There are 5 ways to turn a row about zero (a turn may also mirror it). The second row of each pair is the first, turned, with some noise. The first 35 pairs use one turn. New pairs use 2 turns, one after the other, and a turn may come again.
In the rows, 128 means zero.
Known pairs, each followed by its turns in order:
[144  97 137 112 133 104]
[137 102 160 140 107 129]
Q_948

[119 135 139 141 157 162]
[146 121 116 172 128 128]
Q_248

[143 136 128 172  99 150]
[ 97 156 103 122 109  89]
Q_948

[120 119  63 168 184 150]
[121 106 219 141 160 135]
Q_572

[132 148 112 175 129 130]
[ 98 148  96 156 119 118]
Q_248

[144 147 151 100 159 126]
[138 115 162 146 158 112]
Q_248

[ 91 105 101 127 169  98]
[102 104 176 141  91 143]
Q_248

[104 138 129 120 120 169]
[130  86 118 130 140 107]
Q_429

[166 147 148 125 130 116]
[108 101 145 121 151  98]
Q_948

[165 128 105 138 159 119]
[146  99 153 162 139 115]
Q_572

[141  93  64 152 168 206]
[218 120  93 187 161 133]
Q_67

[123  91  48 183 139 152]
[159 216 128 166  99 108]
Q_948

[127 127  72 132  95 177]
[188 141 111 140 128  79]
Q_67

[117 120 147 116 156 154]
[143 126 139 126 154 159]
Q_67

[128 151  68 168 208  92]
[107 127 206 208 135 139]
Q_572

[130 159 124 106 129 126]
[131 117 118 122 159 132]
Q_948

[ 90 165 121  96 134  81]
[124 141 180 112 106  87]
Q_248

[131 127  86 183  83 105]
[142 119 198 110 123 156]
Q_429

[125 114 197 130 123 147]
[127 139 191 121 139 152]
Q_67

[104  48 109 138  76 127]
[121 107  99  63  83 183]
Q_248

[208 114  85  78 160 144]
[118 168 105  59  64  85]
Q_429

[150 135 103 110  55 142]
[136 193 100  73 140 145]
Q_248

[163 123 119 107 105 127]
[129 127 130 117  84 127]
Q_429

[149 100 136  95 129 136]
[156  91 134 126 111 118]
Q_948

[ 48 208  88 121 183 159]
[ 71 109 152 139 209  38]
Q_429

[137 129 146 139  48 116]
[110 158 163 127  89  78]
Q_67

[208 132 129  67 129 208]
[144 167 139 158 238  86]
Q_67

[131  83  99 137 125  94]
[175 167 151 123 126 133]
Q_429

[ 48 142 208 182 142 104]
[131  96 203  77  71 193]
Q_67

[113 137 168 111 141 142]
[120 121  88 155 135 126]
Q_429

[131 149 154  93 119  99]
[144 147  85 150 103 134]
Q_572

[139 149 157 101  83  99]
[138 136  78 127  88 119]
Q_572

[120  92 208 123  91 127]
[ 91  73 114 100  66 145]
Q_948

[137 172 116 136 129 126]
[148 155 145 146 107 108]
Q_572

[161 134 150 120 137 116]
[150 132 103 153 139 113]
Q_572

New pairs, each followed by its turns in order:
[208 116  78 129  96 101]
[100 181 143 202  69 122]
Q_572 Q_67

[177 171 152 146 147 109]
[135 174 111 180 151 129]
Q_948 Q_429

[130 120 112 173  83  91]
[152 106 176 154 103 161]
Q_67 Q_429

[151 110 121 143 160 121]
[160 148 135 135 110 143]
Q_429 Q_572

[122 178 105 137  79 130]
[132 188 147 141 148 148]
Q_948 Q_948

[130 117 165 130 146 102]
[133 121 158 142  89 139]
Q_248 Q_948

[ 76 145 132 146 122 144]
[141  81 115 139 123 101]
Q_67 Q_948

[106 132 118 140 150 204]
[173 190 118 128 120  92]
Q_429 Q_429

[122 127 148  51  74 111]
[152  99 184 120 114 197]
Q_429 Q_429

[117 112  95 111 133 130]
[170 137 114 135 129 125]
Q_248 Q_248

[107 172 174  68 143 125]
[158  96 164 154 134 201]
Q_948 Q_248

[118 114  87 109 146  98]
[119 121 131  83 156 108]
Q_572 Q_572

[185 121 148 139 155 127]
[100 125 168 143 170 152]
Q_248 Q_572

[167 133 144 139 118 130]
[ 95 136 113 133 146 124]
Q_67 Q_572

[ 80 140 150 123 133 137]
[161 156 139 140 122 157]
Q_948 Q_248

[106 168 121 115 144 178]
[122 144  90 126  92 180]
Q_429 Q_67

[100  86 181 159  81 128]
[109 136 206  95 128 100]
Q_67 Q_67

[ 84  48 124 125  96 105]
[146 101 157  99 127  38]
Q_67 Q_67

[106  53 171 121 139  87]
[177 116 172 151 124  58]
Q_429 Q_572

[133 118 133 156 170 128]
[114 150 159 102 126 145]
Q_572 Q_948

[109 150  48 151 148 138]
[ 38 135 139 109 145 130]
Q_948 Q_429

[141 130 169 125 137 128]
[143 170 106 137 138 117]
Q_429 Q_948

[135  48 169 127 114  73]
[166  92 170  92 122 195]
Q_248 Q_248

[116 126 132  55 110 118]
[ 80 133 133 153 132  80]
Q_67 Q_429

[ 65 158 199 124  54  97]
[ 95 198 142  90  34  83]
Q_429 Q_948

[112 115 145 117 143  91]
[135 111 146 101 157 114]
Q_572 Q_429

[140 149 156 126 118 142]
[139 127 132 164 103 124]
Q_572 Q_572

[137 169 147 130 203 139]
[100 158  63 157 118  95]
Q_948 Q_429

[123 101 124 138 145 121]
[159 113 120 128 136 126]
Q_248 Q_429

[101 144 129 155 121 117]
[131 129 102 128 158 136]
Q_429 Q_429

[119 135  99 124 116 117]
[148  94 127 139 128 126]
Q_948 Q_67

[123 130 130 208 186 114]
[167 122 182 209 143 128]
Q_429 Q_248

[118 134  92 108 111 111]
[144  94 122 158 128 131]
Q_948 Q_67

[130 122 126 133  56 132]
[174 130 143 133  84 156]
Q_248 Q_572

[128  78 122 111 127 114]
[156 105 107 112 102 133]
Q_248 Q_948

[156 153 109 133 125 124]
[137  96 124  98 127 139]
Q_248 Q_67

[208 152 141 125 164 124]
[136 180 185  87 140 157]
Q_248 Q_948

[157 167 142 139 127  73]
[133 135 128 142  88 193]
Q_67 Q_948

[180 146 116 185 132 130]
[129 139 144 172  68 166]
Q_67 Q_67

[154 101 127  80 138 110]
[148 142 107 122 182 149]
Q_248 Q_572

[154 207 128 102 138 133]
[115 107 117 161 156 200]
Q_67 Q_572

[173 124  79 142  80  71]
[ 73 162 121 197 118 161]
Q_67 Q_948

[134 123 207 113 137 133]
[155 190 102 102 113 143]
Q_248 Q_429

[108 153  92 133 130 123]
[124 143 110 164 145 146]
Q_429 Q_429

[153 123 125 150 120 109]
[134 134 138 138 146  95]
Q_248 Q_429

[ 95  77 118 138 159 130]
[164 144 110  93 111  84]
Q_948 Q_572

[146 108 206  85 127 127]
[151 192  72 104 106 126]
Q_248 Q_429

[146  86 130  77  48 114]
[ 74  54 154 102 127  98]
Q_948 Q_572

[200 164 115  95 168 129]
[159 182 189 119 124 174]
Q_67 Q_948

[146 125 122 200 158 155]
[ 82 143 143 188 111 129]
Q_948 Q_429

[120  48  48 136 157 114]
[ 50 116 115 108 135  38]
Q_948 Q_948

[ 97 138 136 198 126 136]
[127 188 133 109  86 148]
Q_948 Q_572

[116 165 178 154  83 157]
[129 145  81 186 102 163]
Q_67 Q_429

